The rows come from 6 hidden closed curves, with some noise, and rows from the same curve form a group. Each curve winds through 6 dimensions. The rows are also pushed far along 3 directions, which tell nothing about the answers.
In the rows, 128 means zero.
Some rows, each with its group after it:
[149 124 127 141 125 123 109 127 127 137 128 130 127 127 133 122 123 122
 107 124 131 139]  Z29
[132 135 134 119 156 143 107 127 123 142 120 129 117 127 110 126 151 144
 133 134  87  79]  Z746
[ 97 113 125 111 130 151 157 137 130 142 129 121 112 103 132 176 127 116
 170 143 115  89]  Z897
[ 91 120 135 132 124 144 157 137 112 127 112 148 130 116  96 159 140 100
 164 115 130 119]  Z29
[104 116 112 105 110 114 145 144 147 155 142 126 146 125 128 156 105 110
 133 146 176 150]  Z746
[136 152 125 133 147 144 132 118 128 140 142 122 117 123 119 142 134 152
 130 134 108  98]  Z376
[129 132 138 123 123 115 140 126 138 103 137 141 149 135 138 129 121 134
 128 133 159 128]  Z897
[103 136  82  97 111 116 139 127 157 162 148  97 136 130 161 146 101 122
  89 157 142 173]  Z897
[ 96  95 132 118 122 121 149 151 131 124 120 137 154 129 104 138 110  95
 179 141 168 133]  Z667
[179 155  92 136 121 118  77 113 121 135 129 110 109 139 144  78 136 154
  33 124  93 169]  Z872
[108 102 131 131 108 139 166 138 124 118 119 150 140 125 123 166 116  72
 169 132 159 111]  Z667
[103 121 148 143 141 137 162 124 122  99 113 167 164 137 101 151 127  93
 180 133 146  88]  Z376
[109 107 125 128 103 133 171 133 124 131 121 133 121 112 135 166 113 102
 173 134 165 117]  Z872
[143 120 168 152 162 122 107 112 111  96  97 184 165 139  85  92 161 119
 158 103 125  74]  Z897
[129 131 123 114 132 155 136 131 126 133 140 112  93 112 138 145 142 137
 131 127  92  94]  Z667
[154 139 160 140 150 155 124 143 113 113 138 126 103 139 103 123 144 149
 151 121  99  78]  Z897
[130 130 115 124 117 132 125 136 121 131 126 129 114 115 127 142 131 128
 112 136 122 136]  Z872
[ 98 127 118 130 123 110 126 124 128 155 108 151 162 136 106 139 126  99
 118 124 152 163]  Z746
[ 63 116 130  99 139 138 165 140 142 138 127 132 150 111 115 174 125 113
 186 151 138  99]  Z897
[118 138 159 124 159 148 127 133 118 110 121 142 122 125 106 135 159 153
 155 132  92  66]  Z872
[ 93 103 163 109 141 156 161 158 128 154 130 131 107  92 111 201 133 131
 222 144 132  47]  Z897
[114 117 110 120 103 126 132 140 122 153 118 133 125 122 125 155 121 100
 116 134 141 150]  Z746
[ 78 110 120 114 100 142 178 147 129 148 132 117 111 101 130 190 112 104
 172 136 154 141]  Z667
[162 132 134 131 124 128 108 141 125 131 142 111 102 129 132 112 126 152
 112 125 122 134]  Z746
[ 96 131 139 142 109 123 157 142 121 129 126 142 146 135 100 153 113 102
 152 122 173 171]  Z897
[161 130 115 126 128 141 113 135 126 125 142 105 103 137 139 108 127 129
 102 128  99 122]  Z872
[103 122 126 131 110  99 141 137 139 137 131 153 176 132 102 139 108  95
 134 125 196 182]  Z29
[107 130 132 137 134 135 154 121 129 108 123 147 153 134 121 150 121 106
 153 140 141 104]  Z376
[102 107 137 106 121 128 150 151 125 146 118 124 115 114 123 159 123 136
 184 147 151 101]  Z29
[123 118 113 110 126 133 137 121 144 129 134 119 125 119 166 145 122 120
 124 144 122 106]  Z376
[ 91 101 165 152 112 102 150 132 104 118  73 198 182 147  68 130 130  66
 196 100 200 140]  Z29
[139 122 128 142 129 145 125 125 111 113 116 128 107 122 126 117 140 120
 130 113  98 120]  Z667
[160 113 162 138 148 151  99 130 105  87 105 129  93 126 140  94 161 150
 142 119  65  64]  Z746
[118 128 126 152 119 130 132 119 125 121 123 152 154 132 125 141 124  79
 109 111 135 157]  Z29
[103 139  99 126 107 130 146 123 128 139 125 118 122 122 136 143 121 117
 104 128 128 178]  Z29
[133 104 154 133 142 119 118 133 125 101 117 171 168 138  97 103 140  97
 157 115 151 100]  Z872
[137 121 129 144 132 128 111 119 121  92 119 144 143 131 129  99 141 108
 105 112 108 138]  Z872
[111 139 134 124 130 136 144 138 131 136 142 110 116 121 126 148 121 147
 145 137 128 137]  Z29
[ 93 116 129 125 100 132 178 144 129 123 135 132 127 110 135 181 109 110
 168 138 170 137]  Z897
[142 125 127 129 112 123 110 129 124 117 122 101 100 129 173 110 124 147
  96 130 107 158]  Z746
[136 133 137 125 128 128 118 126 135 143 136 134 123 123 145 151 130 137
 114 128 128 112]  Z667
[ 86 114 120  98 104 134 167 154 155 162 154  87 103 105 176 204  86 137
 159 169 153 138]  Z29
[150 129 117 136 119 135 121 131 123 123 131 115 114 140 131 112 124 114
 105 120 115 146]  Z872
[145 112 137 126 137 147 116 142 123 107 135 126 113 112 127 121 141 128
 135 128  98  98]  Z872
[118 106 138 129 114 125 140 141 125 143 123 142 126 108 115 153 126 112
 164 120 159 124]  Z376
[157 140 132 145 141 144 108 110 107 113 119 136 113 138 113  94 158 128
 107  97  80 108]  Z667
[146 125 147 135 130 122 133 130 124  92 127 161 149 141 108 110 135 119
 142 122 155 109]  Z897
[120 136 121 141 114 136 141 129 120 135 129 114 108 120 133 145 117 132
 125 124 126 157]  Z376
[148 146 123 131 140 149 120 121 124 116 137  98  95 132 150 114 136 156
 105 130  74 116]  Z872
[121 125 116 146  96  78 118 110 120 139  90 155 170 157 114  93 114  98
 102 109 187 214]  Z29
[141 118 155 141 150 141 108 130 107 127 108 141 110 117 109 121 155 142
 158 116  97  80]  Z746
[118 118 152 131 134 131 108 136 111 133  98 136 116 123 123 132 144 138
 140 127 103 115]  Z746
[128 120 139 107 155 134 115 138 140 118 133 121 131 131 131 117 134 147
 144 148 102  88]  Z667
[114 140 105 111 150 132 120 119 138 132 130 107 126 124 133 114 135 151
 114 145  89 124]  Z897
[133 126 128 119 130 162 144 143 119 132 141  99  74 104 134 152 136 149
 149 132  92  92]  Z376
[168 145 124 145 140 115  88 104 124 137 122 142 139 142 114  82 147 135
  80  99 116 139]  Z376
[101 130 136 102 137 158 159 158 138 145 158  88  86 103 132 181 121 168
 177 159 114  92]  Z29
[167 136 124 126 131 144 118 136 128 149 150 103  88 127 133 130 125 154
 119 136 111 101]  Z667
[119 138 124 145 111  93 115 116 121 124  99 175 184 159  96 102 128  88
  93 111 171 189]  Z872
[103 106 124 119 103 116 136 134 132 122 110 120 124 117 169 142 116 120
 127 138 142 161]  Z746
[152 122 118 123 131 150 129 126 127 115 133 120 106 123 148 129 135 122
 122 136  97  84]  Z667
[110 107 137 139 123 141 147 133 113 114 111 142 123 113 118 145 137 101
 159 118 125 117]  Z667
[111 140 137 104 146 146 130 138 134 130 139 110 103 112 136 155 139 172
 140 152  92  91]  Z872
[122 135 124 157 107 108 133 120 118 136 117 137 142 134 120 128 111 113
 114 111 159 192]  Z376
[120 137 120 157 108 115 136 116 119 142 121 131 138 133 123 132 114 108
 110 105 151 193]  Z746
[133 129 155 121 153 151 127 136 134 118 135 133 125 137 133 148 134 133
 153 142 107  57]  Z667
[136 113 126 112 126 145 133 147 140 148 151 100  94 100 156 167 115 146
 146 154 121  94]  Z29
[120 123 121 120 124 120 119 130 134 160 126 111 116 110 145 142 120 152
 124 138 130 142]  Z746
[128 144 104 142 121 124 137 102 125 133 123 147 151 134 120 126 129  99
  97 115 137 148]  Z376
[143 132 126 136 127 126 122 139 118 111 128 114 119 141 116 102 126 140
 121 132 127 148]  Z376
[129 124 105  98 126 129 131 139 146 142 152 100 105 100 152 144 117 165
 125 162 128 116]  Z897
[ 89 122 123 121 104 121 162 152 135 131 133 111 129 127 129 158 101 124
 153 147 166 174]  Z376

New rows. What belongs after each?
[ 96 138 122 129 115 117 148 123 135 128 123 130 149 148 132 139 112 112
 126 129 154 166]  Z872
[156 146 113 153 123 109 103 107 107 119 112 135 133 144 103  69 139 135
  82 101 126 180]  Z29
[122 125  96 109 118 139 138 134 136 151 142 101 110 120 143 148 117 123
 117 148 115 131]  Z897
[114 153 132 129 139 120 128 118 134 114 131 123 144 145 125 115 128 149
 115 131 122 153]  Z897
[150 118 113 102 126 126 104 140 135 147 138 105 106 113 147 126 127 153
 112 151 116 108]  Z746
[117 128 134 125 129 136 149 142 140 121 154 116 128 123 130 151 111 130
 149 140 144 132]  Z29
[183 139 112 126 138 158 113 126 127 126 150  86  74 131 158 115 128 156
 102 144  71  85]  Z667
[122 136 138 125 126 130 133 144 125 142 131 125 123 139 110 141 123 129
 141 129 142 132]  Z872
[ 86 134 124 108 121 125 161 148 143 126 145 120 146 133 118 157 109 124
 149 151 158 151]  Z897
[ 82 126 118 106 130 123 148 128 146 141 126 130 158 129 129 153 117 109
 141 144 143 135]  Z897
[124 128  85  90 100 148 160 150 153 167 171  58  74 106 191 188  88 148
 120 178 126 129]  Z667
[115 145 141 147 135 117 118 118 117 115 108 151 150 141 111 115 141 129
 112 115 126 155]  Z872
[148 128 105 112 132 115 107 122 134 127 128 128 137 137 128  92 131 135
 100 137 124 127]  Z29
[115 121 174 137 147 129 123 135 119 108 110 148 137 137 109 122 142 132
 169 116 123 103]  Z746
[116 145 117 126 121 125 136 131 137 140 144 100 121 130 137 137 112 149
 114 137 132 170]  Z29
[134 126 137 141 133 140 122 123 106 103 106 153 126 122 113 122 152 120
 129 118 104 102]  Z872
[139 115 163 150 146 137 118 130 109 129 107 164 135 130  86 129 146 109
 169 105 127  84]  Z897
[141 125 125 129 143 146 138 126 122 110 129 150 136 126 101 126 141 115
 148 133 120  72]  Z376
[ 91 140 130 129 125 125 152 133 130 131 129 121 135 124 120 148 118 135
 143 133 142 161]  Z897
[ 65 130 142 135 116 116 168 136 125 127 117 150 164 129 101 164 114 104
 170 127 175 172]  Z897
[130 133  96 118 118 118 119 118 144 112 138 113 138 133 165 106 119 121
  75 137 117 167]  Z872
[146 114 138 140 146 120 102 126 119  97 107 149 155 155 101  73 136 110
 135 119 120 120]  Z667
[131 118  98 118  99 104 135 123 133 133 121 117 133 134 149 115 106 124
 113 141 164 168]  Z29
[139 131 111 115 117 134 128 144 135 146 147 111 113 128 131 139 120 126
 111 136 130 133]  Z746
[143 133  95 118 112 117 118 124 139 130 140 111 132 146 152 105 113 112
  76 133 130 172]  Z872
[105 107 137 127 120 128 150 137 127 106 120 160 160 139 109 134 124  72
 155 123 155 125]  Z872
[143 116  99 100 115 131 129 142 145 152 153  95 103 112 156 143 111 140
 118 158 134 119]  Z667
[117 131  93 114 110 116 137 109 149 138 136 113 138 127 178 140 105 116
  90 144 137 161]  Z376
[107 108 153 119 130 131 143 146 116 135 107 140 122 121 105 147 134 126
 193 135 144  86]  Z29
[131 124 125 108 136 134 126 140 133 138 139 126 125 127 109 124 132 131
 143 132 128 105]  Z667
[130 118 155 141 141 132 128 134 127 104 118 150 151 150 121 132 123 103
 157 134 135  94]  Z667
[150 122 131 122 144 170 146 139 111 104 141 108  75 103 117 130 148 155
 165 136  81  56]  Z29
[133 131  94 104 119 129 137 119 141 127 136 110 114 121 163 134 123 140
 103 154 117 117]  Z872
[121 129 163 136 150 139 130 143 127 120 129 133 133 146 108 133 125 130
 167 134 124 100]  Z667
[139 112 146 128 115 132 128 154 119 133 132 127 108 120 122 141 125 125
 151 125 142 121]  Z746
[163 126 124 127 135 160 128 131 123 117 138 109  90 125 144 129 131 131
 130 139  90  74]  Z667
[104 108 145 133  97 113 152 155 126 141 128 146 144 125 111 161 107  93
 161 121 196 168]  Z746
[165 120 131 120 137 135 118 134 131 136 145 106 101 119 139 116 125 157
 141 136 120  89]  Z872
[116 127 135 149 116 110 144 127 130 111 132 151 169 143 109 124 109  95
 133 115 176 176]  Z29
[151 109 152 126 149 135 104 137 117 116 114 155 130 128 100 110 154 124
 156 121 115  64]  Z746
[135 113 126 111 144 132 119 142 135 119 131 111 123 129 123 112 124 135
 147 149 114 104]  Z667
[172 121 140 148 141 149 125 117 103 103 114 138 105 129 119 104 147 129
 147 112  98  66]  Z872
[128 129  96 107 119 116 132 126 156 128 157 111 144 132 157 129 104 119
  96 150 146 154]  Z29
[179 143 134 139 139 152 115 124 119 101 142 115  92 137 144 106 142 152
 105 124  87  86]  Z897
[102 128 106 117 118 114 136 122 142 138 128 132 159 145 130 132 114  98
 111 134 149 160]  Z897
[104 148 102 128 117 129 157 113 137 151 140 124 135 121 137 165 113 116
 115 135 143 150]  Z376
[ 86  98 146 108 131 135 159 137 136 114 119 132 133 107 142 162 124 119
 191 144 136  87]  Z746
[ 88 110 116  88 114 155 175 152 142 146 149 110 101  90 150 203 121 118
 169 154 132  87]  Z667
[122 135 140 132 143 122 124 128 140 118 136 145 164 145 114 121 125 111
 122 125 135 134]  Z29
[140 128 126 122 133 140 116 119 138 148 139  99  92 109 175 143 130 158
 114 132  89 105]  Z376
[140 121 121 124 127 128 132 121 129 105 121 122 129 142 141 106 126 123
 127 134 123 115]  Z29
[115 132 103 103 111 152 155 146 135 157 157  71  66  94 164 176 114 159
 130 153 106 131]  Z376
[105 122 137 142 115 116 157 136 135 114 137 146 165 133 112 146 105  95
 150 124 183 167]  Z29
[101 135 148 150 122 101 129 115 130 137 110 153 171 149 118 129 117 105
 125 105 167 182]  Z376
[148 141 137 140 144 139 125 127 130 108 146 119 123 136 125 112 128 143
 124 124 111 122]  Z29
[149 116 117 126 118 142 143 128 123 128 129 117  98 118 141 139 126 127
 144 135 124  93]  Z872
[120 126 129 131 113 116 127 126 138 144 129 140 140 122 152 158 117 118
 112 130 153 144]  Z667
[147 112 137 119 156 139 111 137 128 107 128 122 124 134 116  97 137 140
 150 142  98  79]  Z667
[103 113 129 118 124 136 138 131 129 126 123 129 118  99 147 159 135 122
 142 131 115 114]  Z667
[ 90 119 134 112 121 113 125 138 134 153 113 118 125 115 146 154 122 143
 136 144 132 151]  Z746
[156 144 111 114 119 137 120 138 138 168 161  85  86 122 154 147 112 166
 101 145 119 127]  Z667
[137 131 140 135 118 129 135 136 122 150 135 135 122 132 115 146 121 118
 139 119 153 127]  Z667
[112 123 148 145 144 140 151 115 122  94 110 165 158 141 108 140 135  95
 166 127 130  83]  Z376
[142 154 104 112 132 116 100 122 139 139 137 110 122 135 145 108 132 163
  67 145 109 148]  Z872
[113 120 141 136 124 125 155 138 133 113 142 141 152 129 111 144 112 106
 159 125 167 141]  Z29
[104 146 116 124 116 115 142 119 139 134 130 116 144 147 143 131 111 124
 105 131 144 175]  Z872
[127 127 129 128 135 143 134 120 117 101 115 143 122 119 133 130 148 128
 131 131 103  89]  Z872
[111 119 135 120 133 141 129 128 130 124 125 127 115 102 147 151 141 131
 138 129 102 102]  Z667
[157 144 101 147 125 127  99 106 111 129 113 135 126 131 115  87 149 123
  68 105  98 158]  Z29
[146 132 114 113 126 120 106 128 130 148 125  97  99 129 148 110 124 168
 111 144 113 130]  Z29
[135 133 119 108 142 138 124 132 153 123 162 106 127 129 151 133 120 139
 112 152 110 110]  Z29
[140 127 133 126 154 154 142 133 124 105 135 139 125 124 107 139 138 136
 167 150 110  49]  Z376
[176 119 131 126 145 140 111 124 114 100 121 121 101 134 128  85 146 152
 138 131  95  66]  Z29
[113 109 176 154 139 133 112 137  95 114  77 173 134 132  87 128 160 108
 170 102 114  96]  Z746
[131 120 158 131 150 149 127 124 126 127 127 128 111 113 144 150 139 143
 160 127  96  65]  Z376
[141 157  81 129 115 103 111 116 137 123 140 107 147 159 128  75 112 132
  48 132 132 218]  Z897
[ 73 112 140 132 116 126 181 127 134 115 113 166 174 129 119 181 112  70
 183 134 176 122]  Z376
[121 146 109 106 141 163 154 128 139 152 161  94  86 100 150 178 128 162
 138 157  88  72]  Z376
[123 122 127 100 141 162 148 135 130 113 135 115  91 100 147 162 145 153
 157 158  87  43]  Z872
[160 154 131 148 142 132  89 118 113 132 119 123 111 151 117  92 144 148
  79 109  85 143]  Z746
[116 125 112 136 107 118 136 113 127 125 116 151 155 134 132 129 126  85
 102 112 147 161]  Z667
[106 129 115 117 108 115 135 134 144 159 134 100 120 129 163 154  97 136
 117 147 150 173]  Z29
[135 122 151 141 142 148 128 119 107  99 110 166 134 132 100 119 160 100
 148 100 105  76]  Z667
[162 133 125 130 133 156 132 133 124 129 144 102  87 135 141 135 126 139
 129 138  96  85]  Z667
[146 136 154 158 150 135  95 118 110 125 108 159 140 141  96 111 152 110
 118  98 100 112]  Z29
[109 126 103  98 112 120 139 144 147 162 151 101 125 122 130 144 109 133
 125 146 153 157]  Z667
[133 132 138 133 142 117 110 130 131 129 131 147 156 139 101 112 133 126
 123 122 138 132]  Z29
[127 126 130 110 129 116 115 142 143 143 142 103 120 126 145 126 112 156
 126 146 138 143]  Z376
[146 120 142 143 121 124 105 126 114 103 108 124 112 135 150 101 136 133
 110 116 106 142]  Z746
[130 100 147 135 120 145 158 137 107 115 108 161 129 124  98 149 134  85
 195 119 154  70]  Z872
[124 133 105 119 126 142 149 121 132 135 139 130 127 116 127 150 128 116
 128 135 126 105]  Z376
[ 92 135 118 126 114  95 135 129 152 147 136 140 183 144 125 141 101  97
 103 130 183 202]  Z29
[ 90 128  92  99 106 116 150 136 153 157 143 107 143 129 149 159  98 104
 114 153 158 169]  Z897
[149 156 120 132 141 135 110 122 124 130 141  98 102 132 129 101 136 173
  99 127  91 138]  Z29
[157 134 103 105 141 138 116 128 152 120 163 100 118 127 160 115 121 148
  96 154 104 107]  Z29
[107 120 125 112 121 123 144 146 132 146 133 129 140 130 100 138 119 112
 155 131 161 139]  Z667
[ 98 121 117  99 129 152 165 134 150 135 149 102 110 104 168 187 113 136
 159 167 114  78]  Z376
[166 123 140 121 155 142 102 125 133 120 137 113 105 121 152 113 138 164
 131 144  86  61]  Z376
